The first 5 rows are patterns. Each new row is the sum of 2 different patterns, raised or lowered, with some noise. Before adding, each is slid sideways (what falls off one end comes back at the other) and multiplied by a number that may be negative. Names go in the order of the patterns.
Some rows, each with the names of its patterns after it:
[ -5  -1  -7  -6   1  -3   1 -18 -16  16  -9   1  -1   0  -3  -5  -3   0
   6  -3  11   9  16  -1  -4   1   5   2  -2   1  -6   3  -3  -5   0   9
  -2  -4  -2   1  -3  -9   0   8 -14] => (3)
[  1   0  -5   2  -4  10  -3   3  -4 -12  14  16  -3   0  10   2  -4   4
   0   7   2 -11  14   1   4  10   7  10   1  -1   3 -18   5  -4   0   0
   4  12   1   3   1   4  -4  -2 -11] => (4)
[ -1  -3   8   1   9 -13   7   0  -3  16  -6  -1  -3   4   7   0  18  -7
  11   0  -4   0  -9  -2  -9   3   7   0  -1  -3   1   3  11  -3  -6   0
 -12  18  -2   4  18 -10  -5   6   4] => (2)
[ 18   8  14   2   2   6  18   4  11 -14  -2   1  -7   0  -5   1   6  -3
   4   1  -9   2  -2  -2  -4  -1  -2   1  -4  -1  -1   5  18  -7  -2   5
   8   2  -7   2   0   3   0  -1   4] => (1)
[  0  -4   4   7  -2   3   2  13  -1   4   1 -16  -4   0   7  -8  18  -6
   8   0   1   0  -3  -1   0  -9   1   0   6   1   2  -8  11   1  -7   6
   3  -4   2   3  -1   2   1 -11   1] => (0)

New rows. What belongs after each?
[12 22 20 18 14 24 23 24  5 19 17 12 37  5 15 19 17 21 19 31  9 27 15 12
 24  9 15 11 17 19 18 14 13  9 20 24 13 22 18  5 28 20 10 36  2] => (2) (0)
[ 12  -2   0  -4  -3  13 -16   3   2  -7  -4  -9   2   5   5  19  -5   6
  -3  12  -2  -8  10  -5   0   2   9   4  12   6   3  12  -6  11  -7   4
   8   3  14 -13 -10   9   3   2  -2] => (4) (2)
[  6  -5   6   3   3 -11  -4   1   1  -2   0   3  -8  -8  13   3   6  -6
   4  -5 -10   3  16   8 -18   7  -2  -6  -3  -4  10  -4  -2  -6  -9  -8
  -9 -15  -4  -2  -3 -16   0  -7  -2] => (3) (2)
[12 11 19  5  7 12  0 13 -3 15  6 13 13  2 -7  5 12  0  3 13  5  7  3  7
 10 -5  6  0  2  6 -4  9 10 15 24  6 12 -4  6  4  2  1 18  3 10] => (4) (0)
[20 -7 10  3 -8 18  8  3  4 14 11  2  2  8 21 -3 12 14 -9 15 11 10  6  2
  1 -7 15 -5 11 17  8 18 12 26  6  5 10 -1  8  7 10 -8 23 11 14] => (2) (0)
[  6   1  -7  18   2   2   6   5  -2  -3  -1  13  12 -15   9   0   5   0
   3   6   2   2  -9   3 -10  -5  -8  -6  -4   0  -4  -6   1   1   3  -3
  -1   3   4 -13   1   1  -2  -4  -2] => (3) (4)
[  7  17  12  -9  -2  10  -4   5  12  10  15   7   8   5 -10  -2  -8   8
   8   2  -8   6  12   4  21 -13   9   5 -11   6  11   3   4   6  10   5
   4  -9  28   3   6  14  -4  10   8] => (3) (2)
[-2 -6 10  7 -3  6 11 -1  8  1  9 18 -4  2  8 -1 -2  1  7  7  5 24  3 11
  8  2  5 -3  5  7 10  3 12 10 23  6  9 12 -2 10 -2 13  1 18 15] => (4) (0)
[  0  -4  -6  -6  -4   1   1  -5  -5  -7  -4  -8  -8 -16 -12   0  -9  -9
 -11  -8 -12   5  -4  -5   8  -4  -1  -1 -10  -6  -4  -6   1 -14  -1  -5
  -2   8   0  -5  -6   3 -15  -3 -19] => (1) (0)
[  4  -1   5   9 -13 -13   3   5  -9   6  10   7   1  -7   1  14  -9  -1
  -2 -10  -2  -9  -3   3   4  15  -5   3   2   0  -7  -8   5  -9  -3  -3
   0  -1  11  -1   1  -5 -10  15 -13] => (3) (4)
[  3   2 -13   6 -10  -9  -9 -13  -2 -15   0   1 -11  -5  -9  -5  -5   4
  -9 -10  -8 -17  11  -4  10   7 -15  -6   6   0 -11  -7   3  -3   3 -17
   4   7  -2  19  -9  -4  -3  10   5] => (2) (1)
[ -2  -3  -9 -15   1  -5  -6  -7   0  -2   1  -7  -3   2  -7  -1 -12   2
  -4 -11  -2  -6   7  -5  -3 -12 -11  12  11   1 -13   7  -4 -16   6   0
  -1  -4 -12  10  -6   0   1   9   2] => (4) (2)
[ 4 -6  8  5 -3  6  2  0  9 -1  2  2 -1 -6 -1  2  1  4 14  0  6  4 10  1
  0  3 -8  0  1  8 -1 17 -1  7  5  3  4 -3  3  2 -1  8 -3  0  4] => (4) (0)
[18 17 30 14 17 12 22 23 17 31 12 26 18 13 17 10 18 16 17 23 19 20 16 16
 21 27 16 12 17  8 39 19 26 33 10 15 30 23 21 10 24 18 23  7 21] => (2) (1)
[ 0 16 11 10 28  2 18 13 14  8  0 11  3 15  4 16 16 22 15 13 20  9 13  4
 15 11 15 21 -4  1 17 12  9  3 17  7  5 11 13 19 -1 12 10  1  7] => (4) (2)
[ -6  -7  -5   6  -6  -2  -6 -14  13  10  -5  -3  12  14 -10   1   3  10
   1 -19  13  -1   4   7   4  12  13   3  12 -17   4   0  12   2  11  -2
  -2   2  -7   2 -10  -4  -8  -4   1] => (4) (1)
[ -1   1  -4  -7   0 -20  -2  -7   0  10  -7   4   1   4  -2  -7  -6  -5
 -10  -4  -5  -4  12   0  15  -4   0  -2   2  10  17 -18  -6   5  -9  -7
  -5  -3   6  -5 -10   7 -10   1   2] => (4) (1)
[  4   3   3  -1   2   4   2  10   8   9  14   4  -4   7  14   7   8  -1
  10   4  -7  15   5   4  12   7   4   5  -2  19  15 -11   9   1   3   3
   4   7   5   6   6   2  -7  -2  -7] => (3) (1)
[ 6  2 13  5 11  7  1  3  0  8 -1  8  1  1  2 -2  3  2  8  3 -2  4 -4  9
  2  4 11 -4 -1  5  5  0  0  6  5 13 -7  5  4  3 11 -3  2  1  6] => (2) (1)
